There are 10 hidden switches. A switch that is on adds its own fixed numbers to the row, and there is some noise. The rows also spread widely along 14 directions, which tell nothing about the answers.
In the rows, 100 means zero.
Some rows, each with its switches (1 for on, 0 for off) after it:
81,110,85,91,91,85,93,55,99,104,97,82,95,92,117,106,117,110,118,83,113,103,94,124,91,71,90,69,103,123
0 1 1 1 1 0 1 0 1 1
91,116,91,81,100,112,103,108,106,96,71,81,110,90,94,84,92,101,89,136,119,111,96,94,127,114,119,81,121,113
0 1 0 1 1 0 0 1 0 0
87,76,108,85,83,92,118,93,127,91,106,90,83,104,115,113,100,110,109,98,100,90,124,92,113,115,108,90,86,90
0 0 1 1 0 1 0 1 0 0
115,88,96,106,110,103,91,72,106,105,110,102,108,83,101,81,114,98,122,112,107,87,102,118,92,83,76,96,93,119
1 1 1 1 0 1 1 1 1 1
80,95,64,104,75,96,98,82,119,101,102,78,86,103,125,100,96,116,122,88,130,96,129,102,89,90,110,63,107,116
0 1 1 0 1 0 0 1 1 1
81,102,77,78,99,124,100,74,106,92,92,95,102,80,106,85,112,98,102,112,110,97,106,95,109,98,87,60,116,133
0 1 0 1 1 0 1 1 1 0
111,99,102,100,111,95,89,83,115,98,102,105,100,87,108,92,107,102,112,112,107,85,103,119,107,92,78,88,99,113
0 0 1 0 0 0 1 1 1 1
88,113,98,91,111,72,98,51,115,74,121,77,94,102,122,82,99,109,144,95,92,98,106,92,101,71,116,85,87,79
0 1 1 1 1 1 1 1 0 1
83,116,77,97,78,104,109,86,97,108,86,77,84,110,105,91,107,115,108,99,116,88,78,125,91,97,80,92,96,115
1 1 1 1 0 1 0 1 1 1
73,105,99,74,102,87,92,52,110,82,110,98,92,91,116,73,106,89,103,95,90,85,82,101,110,99,87,101,89,86
1 1 0 1 0 1 0 1 1 1
116,102,97,111,93,103,90,103,97,110,96,85,108,90,93,85,94,110,130,124,121,90,104,124,94,102,106,91,113,123
1 1 1 0 1 1 1 0 0 1
83,105,83,79,105,73,85,71,120,81,97,84,108,79,108,83,94,98,115,74,107,121,113,74,95,101,134,95,113,101
0 1 1 0 1 0 1 1 0 0
97,107,88,88,102,81,96,58,76,106,94,79,104,101,111,79,107,104,131,89,104,127,90,117,74,75,114,100,87,100
1 0 1 1 1 0 0 1 1 1
101,100,90,109,137,97,115,83,125,110,87,75,95,87,114,103,98,130,123,95,109,113,112,100,93,54,93,93,85,102
0 1 0 1 0 0 0 1 1 1
90,93,117,81,94,103,114,100,106,87,81,99,75,84,95,90,113,91,121,96,84,95,94,102,111,129,94,109,98,120
0 0 1 0 0 1 0 1 1 0
96,99,96,106,89,87,95,81,140,64,111,102,84,94,102,87,124,65,74,100,111,87,99,82,124,90,113,127,96,95
0 1 1 0 1 0 1 1 0 1
89,89,96,86,91,115,121,93,123,95,90,96,86,93,98,107,121,108,97,95,96,101,104,99,104,104,76,99,87,114
1 1 0 1 0 1 1 1 1 1
108,92,98,102,104,103,113,112,131,83,93,105,87,93,103,88,108,90,112,105,91,122,117,94,103,103,101,114,82,101
1 1 0 1 0 0 0 1 1 0
81,96,102,83,98,104,114,76,108,92,85,76,84,84,105,86,109,94,127,106,103,93,107,96,111,99,112,85,112,124
1 1 1 1 1 1 1 1 0 0
87,103,124,82,90,91,116,103,117,93,99,78,98,87,100,128,97,125,121,85,85,99,97,101,118,130,107,74,105,114
0 0 1 1 0 0 1 1 0 0
112,106,112,88,118,96,98,106,116,98,79,95,110,80,92,96,100,111,118,115,101,115,98,107,112,107,92,95,107,115
0 1 0 1 1 1 1 1 1 0
117,109,117,92,108,99,91,103,91,117,103,98,129,91,101,107,90,118,118,122,100,114,94,132,107,107,90,75,102,112
1 0 0 1 0 0 0 1 1 0
116,102,131,91,119,86,81,105,147,71,113,118,115,70,98,97,102,96,115,113,86,98,109,94,132,120,89,88,112,106
0 0 1 0 1 0 1 1 0 1
89,103,77,90,80,113,103,81,100,91,88,96,95,97,97,71,117,87,109,104,109,108,96,101,93,100,96,96,99,128
1 0 1 1 0 1 0 1 1 1
93,110,99,83,117,102,98,96,134,93,89,103,108,83,108,97,98,102,94,105,103,114,101,94,117,101,87,87,106,111
1 0 0 1 0 0 0 1 1 0
105,99,94,102,103,96,98,94,126,92,102,99,99,95,110,99,104,101,102,107,110,101,108,108,104,91,92,96,96,101
1 1 0 1 1 0 1 1 0 0
107,101,110,123,96,127,102,103,113,79,145,99,97,87,97,96,111,93,118,110,87,75,94,98,107,94,92,106,90,113
1 1 0 0 1 0 0 0 0 0
87,116,114,63,116,82,97,76,115,98,78,91,103,86,109,96,95,108,115,107,98,114,99,108,115,99,98,80,110,104
1 0 1 1 0 1 1 0 0 0
99,120,115,97,126,82,79,88,116,86,90,96,105,63,103,76,95,89,147,95,93,107,83,113,106,97,102,91,122,131
1 0 1 1 1 0 0 0 0 0
98,91,97,80,102,120,108,102,112,86,88,107,93,84,92,76,112,97,107,119,91,94,99,97,110,124,73,99,96,115
0 1 1 1 0 1 0 1 0 0

New rows. What belongs after each?
104,114,99,91,84,97,104,100,108,95,102,86,99,112,100,106,104,112,97,115,109,101,97,103,108,108,103,99,96,91
0 1 1 0 1 1 1 1 1 0
84,94,91,82,85,86,97,77,120,89,99,99,97,95,112,103,109,101,100,81,105,108,101,103,98,107,98,91,94,103
1 0 0 1 1 0 1 1 1 1
104,97,80,88,111,116,109,71,80,98,109,88,108,99,94,71,114,111,113,105,92,111,90,91,75,86,90,114,73,95
0 1 1 1 0 1 0 1 1 0
120,94,101,95,100,106,99,114,119,103,89,107,106,100,98,100,105,114,108,129,114,115,118,110,102,100,88,95,95,106
0 0 1 0 1 1 0 0 1 1
95,106,95,98,109,133,114,79,102,102,103,80,99,85,102,103,118,118,130,124,106,90,110,105,108,65,79,56,111,141
0 1 1 1 1 1 1 0 0 0
85,120,91,80,110,96,96,53,105,70,121,89,101,94,113,69,109,100,127,105,83,99,92,91,103,86,98,77,91,92
0 1 1 1 1 0 1 1 1 1
105,126,63,95,100,101,86,78,96,87,101,85,122,101,94,52,86,108,121,117,117,107,93,90,86,99,116,87,102,106
0 0 1 1 0 1 1 1 1 1
95,107,96,79,114,101,106,89,100,104,74,80,108,83,96,82,102,112,112,112,102,119,94,101,104,103,102,88,103,112
0 1 1 1 0 0 0 1 1 1
107,83,104,112,115,90,96,78,109,99,101,91,89,72,108,85,106,97,149,89,99,91,108,116,83,87,100,102,98,123
1 1 1 1 1 0 1 0 0 0
88,108,80,81,110,105,93,74,122,72,109,102,91,96,117,67,95,105,121,113,96,78,103,94,101,106,80,75,96,94
0 0 1 1 1 0 1 1 0 0
123,105,125,100,114,71,86,87,118,89,108,108,118,95,95,95,113,88,94,113,99,111,84,109,118,83,95,127,86,85
0 0 1 1 0 1 0 1 0 1
107,86,129,93,112,91,113,85,113,85,125,93,96,92,108,99,107,105,137,109,73,96,113,96,113,97,102,100,77,85
0 1 1 1 0 1 0 1 0 0
106,103,100,69,127,113,112,87,114,75,89,106,107,89,89,57,114,94,115,119,75,135,101,74,99,101,95,118,79,91
1 0 1 1 0 1 0 1 1 1
107,101,93,101,98,107,91,93,120,92,110,110,104,90,101,86,115,90,93,110,105,99,100,105,104,98,79,103,96,110
1 1 1 0 0 0 0 1 1 1
107,105,102,85,116,96,86,78,98,106,103,97,114,87,108,85,103,99,107,117,105,109,98,111,100,91,94,95,103,100
1 1 1 0 1 0 0 1 1 0
93,117,108,89,111,107,104,81,102,92,101,83,100,80,92,88,111,101,106,106,90,95,81,100,109,94,98,103,102,112
1 1 1 0 0 0 1 0 0 1
96,104,102,90,106,106,113,81,98,98,108,85,91,98,120,95,101,116,150,118,87,110,123,113,99,83,98,57,90,108
0 1 1 1 0 0 0 0 1 0
126,87,114,96,118,110,102,105,118,82,112,108,108,85,88,73,106,101,121,124,81,93,100,94,99,122,83,122,83,91
1 1 1 1 1 1 1 1 0 0
95,83,93,94,100,110,101,100,125,112,91,94,93,88,115,110,95,122,103,107,122,78,116,108,104,113,80,75,109,116
0 0 1 0 1 0 0 1 1 0
102,98,106,72,107,104,89,77,111,96,119,116,114,96,116,102,116,109,98,119,96,107,110,114,107,89,64,75,92,92
1 0 1 0 1 0 0 1 0 1
87,98,113,86,79,74,91,86,132,99,95,103,104,91,114,127,113,93,88,86,114,112,104,117,123,100,95,80,110,116
1 0 1 1 0 0 0 1 0 1
79,113,87,80,88,100,88,65,100,89,100,94,103,90,111,73,108,82,103,120,109,92,94,107,120,100,98,64,113,119
0 1 1 1 0 0 0 1 1 1
87,112,78,88,80,98,96,80,80,102,91,90,90,103,106,86,110,109,125,89,104,116,89,125,74,90,89,98,90,112
1 1 0 0 1 1 0 0 1 1
99,100,76,87,79,89,99,103,99,113,82,84,106,112,106,94,85,122,108,110,124,120,113,111,86,114,113,87,95,97
0 1 1 1 0 1 0 0 1 0
111,98,115,88,115,105,108,95,119,94,98,98,104,87,93,97,113,106,108,114,90,110,97,98,104,102,88,111,92,102
1 1 1 1 1 1 1 0 1 0
82,119,82,71,98,96,101,53,94,69,118,94,91,106,108,69,115,99,117,93,78,100,86,91,91,90,85,97,76,82
0 1 1 1 0 1 1 1 0 0
92,102,94,71,105,89,89,75,126,95,96,103,113,94,119,93,108,98,91,116,112,123,115,99,113,91,94,74,104,94
1 1 1 1 1 0 0 1 1 1
114,91,98,91,115,120,92,91,106,103,111,104,120,76,92,88,110,113,109,120,99,96,105,106,92,101,75,89,101,114
1 1 1 0 1 0 1 0 0 1
87,106,97,76,111,99,94,72,105,112,94,85,118,89,111,99,93,125,111,108,114,106,96,108,104,92,91,71,108,107
1 0 0 1 1 1 0 1 1 1
102,81,84,78,111,94,96,76,105,104,82,101,100,96,111,77,112,104,95,118,113,109,110,111,93,90,83,100,84,87
0 1 1 1 1 0 0 1 0 1
106,91,86,87,103,98,94,93,112,108,80,109,99,96,105,92,109,101,88,119,119,116,116,113,101,86,81,103,90,102
0 1 0 0 0 1 0 0 1 1
88,107,108,86,64,108,102,95,115,77,116,112,81,110,109,112,117,97,97,117,96,77,98,118,125,115,75,79,94,105
0 0 0 0 1 1 1 0 1 1
94,85,103,93,98,102,95,73,91,96,127,88,117,79,97,94,109,109,109,94,94,88,87,99,99,103,101,97,91,104
0 1 0 1 1 0 0 1 0 1
95,81,115,73,122,115,117,92,129,100,82,98,94,83,104,107,116,109,79,117,100,93,99,90,122,108,75,100,95,101
0 0 1 1 1 0 0 1 1 0
105,118,101,90,129,96,105,95,113,91,76,89,77,92,104,81,103,109,118,119,96,96,90,114,103,89,83,110,94,95
0 1 1 0 1 0 1 0 0 0
95,115,77,93,107,121,112,112,139,116,82,76,114,96,101,127,97,146,78,106,129,108,101,93,103,96,78,70,115,118
1 1 1 1 1 0 1 1 1 0
108,75,94,92,95,116,122,105,98,110,77,102,74,95,103,102,118,116,123,110,97,103,126,130,89,104,69,88,79,117
0 1 0 0 0 0 1 1 1 1
91,81,96,69,110,91,92,66,105,91,103,106,104,81,107,79,109,96,100,95,94,103,107,92,98,106,94,103,87,92
0 0 1 0 0 0 0 1 0 1
88,126,79,73,110,89,84,62,124,88,113,90,134,94,106,99,101,128,97,87,110,124,93,77,96,80,92,73,103,98
0 0 1 1 1 1 1 1 1 1
76,118,86,75,95,95,98,81,93,105,100,85,91,103,116,103,91,135,116,89,98,87,86,121,92,104,69,77,93,94
0 1 0 0 0 1 0 1 0 0
102,81,108,114,115,113,99,79,120,101,116,96,100,69,103,89,113,93,114,110,103,72,102,105,107,83,86,96,100,125
1 1 1 1 0 0 0 0 0 1
109,111,101,105,138,83,86,78,114,96,111,86,110,78,110,84,92,112,136,93,97,111,99,95,87,74,108,106,96,96
0 1 1 0 1 0 0 0 1 0
88,104,92,92,96,93,90,62,80,93,102,79,110,73,84,72,109,87,108,79,102,97,73,90,95,101,125,120,105,122
0 1 0 0 0 1 1 1 1 1
114,96,80,97,102,107,97,95,95,102,110,97,110,102,99,77,85,115,117,110,105,106,111,99,73,105,105,111,81,89
1 0 0 0 0 1 1 0 1 0
91,86,74,78,90,105,104,88,103,84,90,102,81,100,102,53,97,89,95,113,100,90,106,95,89,135,103,120,79,80
1 1 0 0 0 0 1 1 1 1
112,100,87,86,108,102,97,83,85,97,101,100,110,90,95,70,103,107,130,95,86,114,91,110,70,115,89,105,83,106
1 0 1 1 0 0 1 1 1 0
89,89,101,89,80,94,102,80,92,92,109,89,87,92,106,82,98,99,137,100,92,83,111,114,99,118,110,91,94,106
1 1 0 0 0 1 1 1 0 1
80,116,77,79,90,94,83,71,112,96,100,87,106,95,113,89,91,109,104,97,124,90,100,98,99,101,100,74,121,111
1 0 1 0 1 1 1 1 0 0
100,120,75,89,98,101,85,100,102,106,90,88,126,93,92,90,92,122,98,107,122,126,93,98,91,97,104,93,108,109
0 1 0 0 1 1 0 0 1 1
95,103,92,84,86,89,82,81,111,81,115,103,114,99,107,74,96,86,105,111,109,100,100,93,105,114,112,95,104,95
1 0 1 1 1 1 0 1 0 0
82,115,81,85,89,119,113,75,101,84,96,88,91,94,100,88,122,98,120,101,96,115,104,92,98,82,94,74,100,132
0 1 1 1 0 1 1 0 1 0
87,92,94,87,90,108,105,70,78,86,104,80,83,87,99,66,108,86,124,106,95,74,93,99,98,116,117,100,100,110
0 1 1 0 1 0 1 1 0 0
102,91,110,91,86,94,113,110,107,90,79,86,86,93,91,94,112,98,120,104,98,115,107,101,108,115,116,114,98,110
0 1 1 0 1 1 0 1 0 1
96,92,96,78,108,78,89,46,78,97,101,90,92,93,112,62,105,91,126,110,99,92,104,115,90,83,109,105,85,85
0 1 1 0 0 1 1 0 0 1
67,96,89,85,93,98,98,61,131,86,100,106,75,79,122,101,124,89,107,66,100,97,107,101,99,82,76,84,102,130
1 0 1 0 0 0 0 0 1 1
88,119,91,66,94,93,84,70,92,84,110,104,118,94,102,69,103,97,108,99,87,115,78,104,96,120,92,87,95,96
1 0 1 1 0 0 0 1 1 1
86,84,98,91,94,105,101,72,108,91,105,104,83,89,116,92,119,83,99,107,103,87,103,109,110,90,89,94,91,108
0 1 0 1 1 0 0 0 1 0
94,89,103,116,105,115,109,100,127,100,100,90,85,73,101,106,96,114,116,93,105,59,93,107,107,112,83,90,104,133
0 0 0 1 0 0 1 0 1 0
97,106,90,102,109,86,92,81,132,82,104,86,101,90,114,81,90,96,120,100,113,97,109,89,104,93,122,91,108,103
1 0 1 1 1 0 1 1 0 0
102,83,103,72,91,98,98,89,113,82,102,115,98,92,100,85,110,88,106,108,92,104,119,91,107,127,97,100,92,100
0 0 1 0 0 1 1 1 1 0
101,103,99,106,89,93,79,90,101,100,95,95,98,85,109,78,95,88,129,116,121,80,99,132,108,107,103,79,123,130
1 0 1 0 1 0 0 1 0 1
103,101,118,79,93,112,121,97,105,82,99,102,82,100,94,95,127,93,102,118,73,105,96,107,115,116,84,108,80,96
1 1 1 0 0 0 1 1 1 1
111,91,93,80,114,95,91,84,108,92,97,112,97,96,109,70,102,98,105,112,98,100,105,106,86,113,86,115,84,82
1 0 1 0 1 0 1 1 1 0
114,75,116,87,101,107,92,97,110,90,109,120,115,71,87,94,119,90,105,109,90,104,105,100,106,121,85,106,94,116
0 1 0 1 1 1 1 0 1 0
111,86,97,108,102,100,117,119,143,90,93,96,89,101,98,109,97,131,107,99,104,98,110,94,94,111,89,117,75,88
0 0 0 1 1 1 1 0 1 1
97,103,78,84,95,99,101,92,116,84,92,94,97,97,95,83,109,111,107,97,104,116,107,87,86,99,98,108,90,97
0 1 1 0 1 1 1 0 0 1
102,98,104,99,74,108,100,100,108,80,117,103,90,98,103,90,106,87,119,114,96,87,108,108,106,121,106,91,100,112
1 0 1 0 1 0 1 0 0 0
95,99,114,89,108,92,97,89,97,103,82,82,98,76,97,83,98,102,129,105,101,87,81,114,109,118,100,98,113,120
0 1 1 1 1 1 0 1 1 0
87,89,106,62,113,102,104,68,117,98,73,109,88,76,104,98,134,93,92,105,99,104,110,107,119,86,62,87,104,122
0 1 1 0 0 1 1 1 0 1
92,90,107,75,97,93,103,73,112,80,89,110,77,89,105,80,127,88,116,104,86,91,94,114,108,110,69,102,87,104
0 1 1 1 1 1 1 1 1 1
101,116,111,75,118,90,87,70,103,84,116,103,112,87,105,92,109,103,109,104,86,109,91,100,104,88,92,94,96,91
0 0 1 0 1 0 1 0 0 0
71,109,70,85,97,103,102,56,94,89,111,75,92,97,118,61,91,109,134,97,98,96,100,94,79,94,111,76,90,97
1 1 1 1 0 0 0 0 1 1
107,84,98,98,96,121,106,105,131,97,91,107,85,93,106,94,110,99,96,131,117,75,118,110,115,113,79,88,105,117
1 0 1 0 1 0 1 1 1 1
106,87,74,85,82,110,94,77,87,86,112,105,103,103,102,67,115,92,107,123,106,103,120,101,89,104,101,89,87,96
0 1 1 0 1 0 1 1 0 1
92,108,112,96,98,99,117,80,113,85,78,84,64,96,112,87,123,72,123,125,103,107,114,113,123,73,121,93,106,119
1 1 1 0 1 0 1 0 1 1
90,84,116,70,97,103,105,68,86,90,87,92,96,71,89,80,128,72,102,111,91,108,98,93,116,109,123,105,106,122
0 1 1 0 1 0 1 0 1 1
94,91,96,76,121,108,107,73,116,94,96,99,101,83,99,80,110,111,102,102,89,96,95,92,96,101,73,110,82,93
1 1 0 1 0 1 1 1 1 1
